Every row belongs to one group in each of 4 separate groupings. Each group adds its own fixed numbers to the row, and there is some noise. The rows also spread widely along 13 directions, which tell nothing about the answers.
In the rows, zero is written as 128.
Known rows, each followed by its group in each grouping:
[126 144  68 127 157 139 159 122 120 107  88 153  85  93 121 157 120 126
 122 146 155 105 160 129 109 139 170 150  94 129 133 110 102 120 112 129
 140 153]
K Z964 gasa Z57
[141 117 116 103 111 130 153 109 121 117 153 131 156 167 117 132 107 120
  99 153 121 153 116 127 165 139 100 142 115 115 162  99 118 160 130 146
 124 147]
Y Z749 rupe Z978
[135 125 100 154 164  88 121 125 145 129 105  95 116 136 115 155  90 119
 152 152 164 153 120 110 133 106 150 141 121 128 104 115 111 146 144 106
 107 127]
H Z379 kazuv Z978
[159 118 190 179 142 183 142 116  83 127 162 152 150  81 156 135 126 134
 119 127 131  97 148 122 140 151 110 156 105 119 175 156 141 113 136 119
 179 101]
K Z749 febe Z48
[121 162 108 126 104 120 125 179 166 106  88 129 108 116 118 136 117 106
 152 166  94  55 108 134 144 126 142 108 111 149 121  91 143 104 130 146
 127 138]
H Z964 Fezuk Z646
[129  94 161 135 145 187 130  81 108 107 151 155 119 105 159 133 125 108
  83 102 180 162 159 116 187 154  90 147  93 194 121 160 168 122 135 171
 160 107]
Y Z379 rupe Z57
[126  85  97 115 135 104 130 119 117  93 156 165 121 126  79 116 119  78
 115 108 158 137 126 107 173  97  85 152 154 134 112 129 134 138 116 135
 137 109]
Q Z749 kazuv Z646
[108 139 144  89 110 146 113 142 144 135 102 148  97 135 161 126 143 183
 139 111 109 120 128 140  89 117 141  88 143 146 136 136 155  69  96 122
 148 133]
Q Z964 gasa Z48
[131 113  95 127 103  87 142 113 114 123 168 169 124 171  85 109 110 121
  85 168 122 119 100 176 147  85 122 142 151  88 174  99  94 176 145 143
 105 152]
K Z379 febe Z978
[114 167 162 121  84 196 124 116 128 112 127 164 159 148 120 151 184 114
 116 165 129 105 149 156 157 173 102  97  71 130 124 121 170 105 137 144
 105 139]
H Z964 Fezuk Z57
[ 88 170 138 117 101 147  99 130 136  94  62 128  83 118  97 136 122 171
 144 106 113  99 118 126 106 131 108 121 102 209  92 108 158  69 103 135
 153 131]
Q Z379 kazuv Z48
[ 92 131 107 138 113 110 141 109 120 151 135 197  81 139 132 115 119 189
  92 133 119 114 131 174  83  94 164 162 127 114 147 130 104 143 145 139
 129 147]
Y Z379 Fezuk Z48
[128  85  72  88 162 155 173 131 128  81 108 189 124  62 151 135 148  57
 129 131 190 125 190  97 160 150 151 143 122 125 122 157 144 101 105 131
 147  95]
Q Z379 kazuv Z57
[116 128 128  72 118 116 142 146 184 140 118  77 146 191 171 157 105 126
 137 148 104 158 115 114 160 153 126 109 112 148 111 104 152 143 125 146
 122 150]
H Z749 febe Z646
[127 135 106 154 135 141 148 151 141  83  85 121 133  81 132 118 150 108
 139 126 148  92 147 119 121 142 159 129 115 141 103 157 132 138 143 141
 117 110]
H Z379 febe Z48
[137 133 152 163 111 155 149 140 132  88 111 119 153  84 131 132 116 101
 127 134 112  77 133 100 188 168 106 155  84 175 118 137 155 131 132 159
 160 107]
Q Z379 kazuv Z48
[112 132 108 129 124 124 148 156 121 100  88 129  99  97 113 131 129 144
 131  86 107  80 124 123 106 122 138 143 140 175 116 132 131 118  97 144
 167 133]
Q Z964 febe Z57
[140  98 125  58 135 106 123 151 112 161 170 133 121 192 122 150 130  95
 153 108 120 143 117 135 158 112 122  95 176 107 184 116 148  90  61  92
 140 111]
Q Z379 Fezuk Z57
[160 132  88 148 166 122 129 129  95 119 107 111  85  99 119 134 120 140
 142 120 152 118 125 131  97 118 167 133 135 114 171 120  82 120 108  99
 128 130]
H Z379 gasa Z48
[ 96 101 116  76 141 143 129 100 117 123 121 183  90 122 163 135 136 165
 121 107 165 171 167 134  91 106 132 134 141 129 121 146 146  88 111 110
 141 117]
H Z379 kazuv Z48
[151 137 114 147 142 139 136 106 102 107 121  65 156 160 100 143 154 122
 112 107 161 164 129 123 136 162 120 127 111 129 124 129 107 182 132 128
  89 138]
H Z379 febe Z646
[140 102 155 165 141 153 140 130 133 128 164 147 145 132 114 138 141  37
 107 125 165 119 147 119 225 154 114 136  97 165 113 159 157 165 144 168
 132 111]
Q Z749 rupe Z57
[134 114  74 133 137 125 115 124  89  33 109 130  89  63  56  95 130 110
 124  80 162 114 108 108 112 100  83 143 156 158 117 118 109 115 106 139
 140 111]
H Z749 rupe Z646
[103 101  95 112 150 100 141 116 133 123 123 123 107 150 128 137 128 124
 118  95 166 164 147 129 126 112 138 143 142 146  91 143 130 163 128 138
 113 128]
H Z379 febe Z646
[174 127  85 148 190 163 129 120  97 116 109 126  64 107 105 146 132  86
 125 122 180 117 149 132 144 146 158 124  90 155 167 118  86 126 120 128
 128 137]
H Z749 febe Z48
[111 146  95 136 141 146 161 128 149 115  70 160 103  82 167 142 115 166
 117 151 134 107 160 118  99 141 182 156  84 140 110 134 117 124 147 144
 141 143]
Y Z964 kazuv Z48
[130 155 124 101 120 130 149 109  94 129 125 133 169 153 114 174 133 154
 160 170 123 132 152 123  95 143 125 148 106  52 155  96 119  94 101  64
 116 132]
H Z379 kazuv Z646
[135 160  99 157 148  72 116 158 154 165 112  78  88 174 102 144  91 154
 157 151 113 120  87 143  98  95 186 123 133 110 141  97  87 150 129 103
 110 159]
K Z749 gasa Z48
[160 117 124 116 108 124 136 115 118  96 147  81 193 166 132 121 142 122
 111 141 133 167  96 128 152 140  96 109 148  97 151 121 120 174 130 132
  93 135]
H Z379 febe Z57
[138  92 139 128 120 134 147 114  73 131 169 168 103 128 121 111 124 154
  80  71 114 114 123 154 128  99 104 152 166 144 182 140 118 147 107 143
 172 136]
Q Z964 febe Z978
[105 135 109 104 140 143 164 129 100 115 108 157 123 133  72 172 151  98
 138 105 142 101 182 115 141 148 115 155 101 143 108 122 148 112  91 122
 149 130]
Q Z964 febe Z978
[ 77 120 201 117 114 143 130 167 132 134 119 107 173 119 161 140 161 168
 180  42 117 134 155 102  70 125 124 121 168 146  83 199 216  79  98  89
 175  66]
K Z379 rupe Z978
[150 105 117 118 106 139 175 120 123  83 140 155 200 101 141 119 129 100
 114 168 128 124 145 106 163 144 103 142 126  79 143 130 134 148 134 141
 123 119]
Q Z964 rupe Z978
[132 122 147 157 144 131  90  89 149 113 125  90 143 137 158 125 104 167
 124 154 176 203 108 116 123 110  99 112 127 129  79 133 137 139 172 130
  93 131]
H Z749 febe Z646

New rows, each followed by its group in each grouping:
[114 116 148  92  87 118 126 146 141 113 145 137 147 142 162 107 131 150
 127 119  98 127 103 139 128 108 105 111 164 120 144 134 158 120 123 133
 136 112]
H Z379 Fezuk Z48
[133 143 113 133 143 145 122 148 116 137 117  98  96 157 109 143 173 127
 124  64 138 126 130 144 110 146 158 101 132 157 131 142 121 146 109 129
 116 138]
H Z964 Fezuk Z646
[125 153 160 190 135 160 120  81  78 151 156 169 110 132  88 148 140 151
  98 137 153 109 149 164 125 137 124 158  81 120 146 130 124 134 143 117
 131 139]
K Z379 gasa Z646
[141 133 147 121 139 156 139 101 103 164 140 108 118 186 152 157 129 159
  94 115 130 160 128 149 139 160 142 130  99 152 170 127 120 149 117 139
 132 158]
Y Z379 febe Z57
[107 120 149 133 100  90 155 193 150 139 139  79 148 166 127 133 123 129
 134  77  70  94  88 126 135 115 138 137 163 158 122 146 150 173 115 140
 161 123]
K Z749 febe Z57
[122 122 167 152 136 145 138 124 102 130 151 151 160 116 109 146 155 100
 150 113 154 112 170 113 157 140 109 145 115 112 116 167 164 112 116 105
 140  86]
Q Z379 gasa Z48
[112  74  88  29 137 145 109 148 195 121 134 188  72 133 219  96 150  90
 114 135 175 178 132 153 149 101 167  48 174 144 139 150 166  88 129 162
 115 118]
H Z749 Fezuk Z57
[101 145 157 151  78 122 139 125  96 103 135 134 152 126  88 129 120 188
 114  94  81  94 104 134  96 107  76 164 147 127 124 120 143 136 117 125
 161 127]
K Z964 Fezuk Z978
[136 132 155 141 127 137 144 156 114 142 130 103 128 136 135 150 127 123
 136 103 101  88 123 134 143 149 144 135 120 153 162 137 146 126 107 128
 166 121]
K Z379 febe Z57
[117 112 118  79 135  74 166 165 182 165 120 102 163 179 167 170  90 122
 175 166 103 151 130  94 144 122 164 136 138  88 115 112 142 136 117  98
 126 132]
Q Z749 kazuv Z978
[109 154 163 168  67 109 129 138 112 100 122 109 182 122 105 107 130 195
 131 109  79  96  80 130  84 115  97 146 159 107 121 132 136 141 121 116
 137 116]
Q Z379 Fezuk Z57
[133 121 108 108 135 124 154 151 122  85 111  95 147 102 113 158 110 101
 161 107 122 109 133  79 146 147  97 159 126 135 118 103 139 110  93 116
 157 108]
H Z749 Fezuk Z646
[156 116 120  96 128 103 131 101  94 117 168 107 172 179 100 155 113 115
 138 163 139 173 122 109 156 126  81 136 135  64 157  91 119 135 106  83
 104 128]
H Z379 kazuv Z646
[ 95 118 108 136 112 103 130 138 139 110 128 189 128 100 114 111 133 132
 133 135 134 102 133 131 106  83 129 134 160  95  96 142 141 114 135 126
 123 109]
Q Z964 Fezuk Z646
[ 94 119 146 101 138 124 108 154 146 155 124 143  67 137 161 143 118 159
 140  84 123 127 125 132 112  95 152 108 152 181 115 147 170  76 102 129
 172 121]
Y Z964 gasa Z57
[146 107  92  99 126 152 154 143 131  66  96 105 125  84 178  94 145 128
 102  91 135 131 123 120 120 149 133 112 148 162 140 145 122 141 122 169
 137 122]
H Z379 febe Z646
[ 97 114 161 109  95 115 186 112 104 141 157 131 179 165 144 161 103 185
 103 106  83 134 148 125 120 130  91 190 132 112 127 127 151 165 116 130
 172 142]
K Z964 febe Z978
[119 110 137 138 135 107 121 140 145 127 147 119 130 140 109 149 108  90
 133 112 140 133 128  97 182 111 105 140 130 162  87 138 160 134 133 140
 143 108]
Y Z964 kazuv Z646
[161  61 112 151 181 148 153 134 120 108 149 159 146  59 176 101 151  59
 121 106 204 142 173 107 164 126 160 125 160 113 136 203 136 144 143 136
 131  72]
Q Z379 febe Z978
[167 102 133 144 132 138 140 133 112  94 145  89 167 113 150 110 136 123
 121 106 133 150 102 114 134 138 119 125 156 114 153 148 118 160 127 132
 125 119]
H Z749 rupe Z57
[128 109 173 136 113 142 175 135 101 153 172 151 171 148 144 137 145 135
 114 100  96 105 148 131 148 144 121 161 124 110 156 162 142 158 117 131
 158 117]
Q Z749 febe Z48
[132 145  73 132 171 111 150 122 103 135 108 124 122 146  81 167 138 121
 157 143 173 137 166 128  94 134 170 149 113  66 139 117  89 136 106  74
  98 128]
K Z379 Fezuk Z48
[109 115 124 141 121 140 137 127 140  92 111 133 155  96 175  95 160 158
 116 100 154 149 137 127  94 122 142 126 150 119  96 181 140 156 156 138
 110  99]
H Z379 Fezuk Z48
[142 128 120 140 173 175 155 112 113 127  77 127 104  71 214 140 125 186
 130 122 159 138 171 124  73 156 187 142  99 135 144 153 111 112 130 121
 148 129]
H Z379 febe Z48
[120 127 129 158 120 134 138 149 135  90 113 178 146  57 143 130 126 115
 151 169 131  79 145 113 128 111 136 146 122 106 104 142 150 101 147 122
 143 105]
H Z964 kazuv Z57
[112 128 138 149 143  98 148 150 128 172 133  79 120 180 123 164 129 139
 140  75 117 130 134 129 130 131 157 153 124 155 111 152 131 177 119 119
 135 131]
H Z379 gasa Z48
[ 78 151 106 133 139 125 138 119 125 140  88 154  68 139 108 163 120 173
 130 119 136 112 143 152  78 116 158 162  98 162  95 110 123 120 126 126
 142 156]
H Z749 febe Z57
[128 142 164 212 166 138  98 107  95 174 136 156  94 128  95 155 125 146
 143 133 159 116 142 147 110 102 156 141 108 128 117 144 126 112 137  98
 130 128]
Q Z964 rupe Z57
[125 141 145 174 113 141 109 128 165  80  90 124 139  62 171 111 101 154
 133 171 134 118  99 112 120 120 127 128 112 147  91 125 143 115 174 148
 128 119]
H Z749 kazuv Z57
[174  95 113 122 131 157 178  92  61  39 149 118 208  75 121 135 137 112
 113 112 158 157 155  67 155 156  51 174 132  79 141 137 118 149 107 111
 139 101]
H Z964 kazuv Z48
[121 154 128 150 124 123 119 150 138  91  79 101 156  81 139 125 122 189
 175 129 128 119 113 106  53 105 137 115 159  94 106 132 138  90 128  88
 132 106]
K Z964 Fezuk Z978
[125 147 128  85 128 160 157 110 126  92  73  74 149 117 173 159 118 181
 139 117 132 163 154  91 109 180 113 139  92 150 115 113 140 109  99 123
 145 135]
H Z379 gasa Z48
[128 149 154 172 123 124 149 134 106 158 130 136 132 141 101 159 117 140
 133 139 104  78 132 144 126 128 144 154 103 125 142 118 122 141 129 120
 144 144]
Q Z964 febe Z978
[ 96 139 120 111 147 114  96 140 159 142  99 120  74 159 126 158 125 130
 154 125 146 139 126 141 117  97 150  96 131 168  85 123 149  99 122 124
 119 139]
H Z964 febe Z57
[136 110  93 141 149 135 111 140 130  76  95 120  72  77 134  92 133 124
 114  83 162 128 112 125 118 107 148 113 153 181 125 154 117 132 135 152
 130 113]
H Z379 kazuv Z48
[162 141 121 223 191 132 126 121  98 122  92  52 107  94 102 146 108 142
 139  89 174 128 127 111 103 133 164 153 114 159 120 146  94 162 137 110
 134 119]
K Z379 febe Z978
[ 92 120 172 166 123 115  83 102 130 138 144 157 104 129 129 124 118 166
 131 118 153 151 120 140 111  77 107 135 142 145  78 153 164 113 157 117
 127 105]
H Z379 kazuv Z646
[133 129 120 129 158 118 115 120 104 158 153 151 106 160  97 162 131 101
 145 145 165 136 140 144 140 115 142 123 128  95 156 119 127 107 109  89
 117 119]
K Z379 Fezuk Z57
[122 148 105 139  90 121 133 147 119  60 119 153 174 104  54 115 167 102
 142 147 127  88 120 124 117 113 101 120 145  81 114 125 138 117 132 113
 107 112]
K Z964 kazuv Z978
[134 164 172 113  83 175 138 123 101 123 142 126 180 161 119 158 165 145
 131 145  98 113 137 142 135 167  87 111  97 105 157 110 159 104 115 113
 130 141]
H Z964 gasa Z978
[ 82 128 157  98 102 131 124 122 153 152 142 161 110 184 120 157 122 130
 122 134 118 132 134 147 151 118 111 133 103 163 106 115 170 121 136 140
 134 141]
H Z749 kazuv Z978
[133 166 122 143 122 123 116 106 126 121 113  93 110 175  82 156  95 158
 115 149 120 142  99 135 135 138 109 140  88 151 137  75 102 149 128 130
 118 170]
K Z749 kazuv Z48
[148 101 141 116 149 149 135 154 121  95 124 124 142  72 147 139 126  93
 161 103 147 112 148  81 154 130 109 114 152 143 127 153 171  73  94 116
 172  84]
Q Z964 gasa Z978
[ 66 128 121  79 117  73 140 127 153 182 133 113  96 232 131 165 115 186
 119  94 114 173 123 159 101 103 155 137 148 144 103 126 140 160 105 120
 130 161]
K Z379 gasa Z57
[165  71 137 130 181 121  94 131 149 108 131  86 115  78 200 107  67 119
 151 115 169 177 101  75 157  97 111 105 175 159 123 147 145  91 128 129
 161  87]
Q Z749 febe Z646
[129 148 132 113 110 152 129 128  98  50  92  88 180  95  94 136 148 137
 156 108 133 119 124  91 105 154  75 123 134 123 120 124 148  84  90 103
 146 102]
K Z379 febe Z57
[ 91 130 160 139 116 110 143 146 149 165 128 132 133 162 133 154 126 143
 133 112 102 116 135 132 132 124 147 140 121 151  93 148 160 144 124 137
 143 136]
Q Z964 rupe Z57
[190 129 136 139 172 148  94 136 148 113 105  21 131 138 169 133 115 110
 146 123 166 179  97 105 165 155 137  65 127 169 143 130 124 134 132 130
 104 120]
H Z379 febe Z48
[132  90  53 125 153  77 174 154 141  82  96  77 121 104 143 112 102 122
 106  82 143 143 112 106 119 114 161 159 172 151 112 144  95 200 122 158
 137 129]
K Z379 febe Z57
[136 133 129  80 126 129 129 119 122 160 144 112 137 215 122 163 139 118
 131 136 131 159 125 144 156 151 126 102 121 115 166 104 133 125  88 111
 109 147]
Q Z379 Fezuk Z57
[128  75 130 105 151  86 142 152 162 121 142 103 132 123 156 139  65  82
 149 112 133 147 126  80 199 111 114 148 148 170 108 141 163 134 119 142
 164  92]
Y Z379 rupe Z48
[110 148 170 135  75 155 111 110 112  71 130 142 171 118  76 120 145 117
 128 130 129 102 123 117 166 138  36 134 107 145 101 121 176  99 121 135
 133  99]
Q Z379 Fezuk Z48
